There are 6 hidden switches. A switch that is on adds its own fixed numbers to the row, and there is some noise. The rows also spread widely along 2 directions, which tell nothing about the answers.
Known rows, each followed by its switches (1 for on, 0 for off):
[ -6.3 -11.0   4.1  -0.8  -8.1  17.6  15.4  13.9   9.7   6.6  10.2 -16.4
 -13.5  30.7  -6.8  -8.4] | 0 0 1 0 0 1
[  4.2 -11.0   1.0   7.4  13.1  29.8  22.8  10.6  32.0  -3.2 -15.0   0.1
   1.3  23.5  -9.0   0.7] | 0 0 0 1 0 1
[  3.2 -21.9  -0.8   2.2   9.8   7.4   9.9  20.4  19.4  22.8 -22.1 -14.2
  11.7  22.8  -7.1  -2.5] | 1 1 0 0 1 1
[ 15.9 -10.1  -2.3  13.4  18.4   9.9  19.0   3.8  21.7  -1.3 -24.3 -12.2
  12.1  26.6 -12.7   0.5] | 1 0 0 1 1 0
[  0.1 -17.0  -4.7   7.3   2.6   2.4   5.7  19.2   8.4  15.4 -21.4 -15.3
   2.5  19.2  -1.4   3.0] | 1 1 0 0 0 0
[  1.3 -20.7   0.5  17.2   1.2  29.3   8.4   1.7   3.1   2.8  -8.2   3.4
  -1.8   8.5  12.5  -3.9] | 0 1 0 1 0 0
[ 11.3 -16.5   0.1  11.2  12.8  17.8  23.9  13.0  28.6   4.1  -9.4  -9.8
  13.2   2.8 -20.1  -9.4] | 1 0 1 0 1 1
[  8.4  -3.6  -3.0   4.2  13.3   3.3  14.5   7.3   9.9   4.5 -16.4 -21.7
   3.3  39.1  -9.9   0.6] | 1 0 0 1 1 0
[  1.1 -20.5   3.3   3.6  11.6  -2.4  15.3  32.8  18.5  23.9 -17.2 -26.1
   1.1  40.4 -18.4   2.3] | 1 1 1 0 1 1
[ 10.0 -19.8   1.7   7.3  21.8   7.0  20.6  33.6  33.8  15.4 -23.1 -17.2
   7.3  45.8 -18.9   7.2] | 1 1 1 1 1 1
[  9.4 -14.5  -1.4   9.2  16.0  14.4  25.6  25.7  38.7   3.0 -24.7 -12.6
  12.8  13.0 -22.2  -0.2] | 1 0 1 0 0 1
[  6.1 -23.3   0.4   1.2  18.1   1.2  16.7  25.8  29.7  24.8 -33.9 -14.8
  12.5  30.0 -16.0   7.7] | 1 1 0 0 1 1
[  8.6 -24.4   0.9  19.5   9.3  26.8  14.4  -1.1  14.2   7.0 -12.2   6.7
  12.1  -0.2   5.2   0.0] | 0 1 0 1 1 0

New rows. What belongs after each?
[  8.3 -34.8   4.7   9.5  12.3  19.7  20.0  12.2  34.3  17.2 -21.2  -1.0
  15.2   8.0  -7.9   4.0] | 0 1 0 0 1 1
[ -8.8 -16.1   1.2   4.5   3.8  18.4  14.1  24.1  18.7  12.3  -1.8 -15.6
 -13.9  51.4  -5.5   1.5] | 0 1 1 1 0 1
[  6.6 -19.9   6.1  10.3  -0.3  17.1  23.6  -2.6  12.5  -2.7   5.2  -9.6
   0.2   6.5 -11.1  -2.1] | 0 0 1 0 1 0
[  8.5 -23.1  -0.7  12.3  13.6  12.7  12.1  18.3  20.1  18.8 -23.4  -6.6
  15.6  -0.2  -5.8  -5.8] | 1 1 0 0 1 1
[ -1.9 -24.8   4.9   0.3   1.4   1.7   8.3   8.1   8.8  15.7 -10.7 -17.2
  -2.2  36.5  -6.3  11.0] | 0 1 0 0 1 0
[  7.2 -22.8   6.7   0.2   3.1   5.6  20.5   6.6  23.5  -0.7  -3.5 -18.5
  -0.1  34.8 -20.9  11.2] | 0 0 1 0 1 0
[  8.5 -11.9  -2.5   6.8   8.1  18.0  17.8  10.8  23.4   7.0 -20.9  -4.7
  12.0   1.4 -10.2  -9.3] | 1 0 0 0 0 1
[  8.7  -8.3   0.0   3.3  16.9  14.0  22.2  21.2  21.6   3.3 -12.3 -17.9
   1.7  40.8 -19.8  -3.0] | 1 0 1 1 1 1
[ 17.3 -11.8  -1.4  18.1  14.0  17.0  22.0   2.7  20.3  -5.9 -10.7  -5.1
  11.9   4.9 -16.9  -3.0] | 1 0 1 1 1 0
[  4.3 -12.9   0.6   1.9   9.3  26.4  21.2  -1.0  18.3   5.0  -2.0  -5.0
  -0.1  22.3  -4.0  -7.4] | 0 0 0 1 1 1
[  0.3 -20.4   2.3  -3.4   7.9  14.4  17.3   6.4  24.8   8.7  -7.6 -14.2
   2.7  25.1 -11.5   1.1] | 0 0 0 0 1 1
[ -0.8 -17.7  -3.4   2.4  -0.4  -3.3   3.4  10.0  -5.2  20.5 -12.4 -23.2
   0.8  26.0   2.3  -3.7] | 1 1 0 0 1 0
[ -4.1 -24.8   0.2   8.7   2.7  22.5   9.6  11.2  17.4  16.8  -9.3  -1.7
  -1.3  11.9   3.6   0.4] | 0 1 0 0 0 1
[  8.0 -14.1  -1.8  13.7   8.5  11.4  23.8  17.0  26.2  -4.4 -16.5 -10.3
  11.0   9.1 -20.1   2.4] | 1 0 1 0 0 0
[ 13.2 -28.7   0.5  19.9  15.7  20.1  22.8  18.5  29.4  14.4 -17.0  -4.0
  19.2 -10.3 -13.7  -7.3] | 1 1 1 0 1 1
[ -1.0 -19.6   3.4  16.0   2.9  34.2  20.1  18.2  22.2   8.6  -0.9  -0.8
  -2.1  14.6   2.3  -8.6] | 0 1 1 1 0 1
[  3.5  -9.2  -1.0   6.1   7.5   4.6   7.4   9.9  -0.7  16.9 -14.1 -20.8
  -2.1  37.3   2.0  -3.1] | 1 1 0 1 1 0
[  1.7 -19.9   4.5   8.8  -6.0  23.3  18.2  -3.4   2.0  -4.1  13.2  -9.8
  -4.5   4.4  -8.3  -8.8] | 0 0 1 0 1 0
[ 12.8  -8.8  -2.4   9.3  21.8   0.2  24.0  16.6  27.3  -2.7 -20.5 -21.4
   4.6  46.1 -21.9  10.6] | 1 0 1 1 1 0
[  9.5  -6.6   1.0   5.3  12.3   0.6  23.9  14.5  11.8   3.4 -11.8 -25.6
  -0.4  49.4 -21.8   4.0] | 1 0 1 1 1 0
[ -8.3  -2.9   4.2   5.1 -10.4  20.9  14.7   1.6  -6.0  -6.7  16.9 -14.8
 -21.8  31.9   1.6  -7.9] | 0 0 1 1 0 0
[  4.7 -13.8  -2.9   0.3   7.4  11.0  14.3   5.6   9.2  12.2 -10.4 -17.5
   5.3  14.5  -9.1  -9.9] | 1 0 0 0 1 1
[  3.4 -12.3  -1.7   7.8   9.8  16.4  11.0  11.5   2.7  21.9 -11.0 -11.4
   1.6  23.7   2.4 -13.0] | 1 1 0 1 1 1
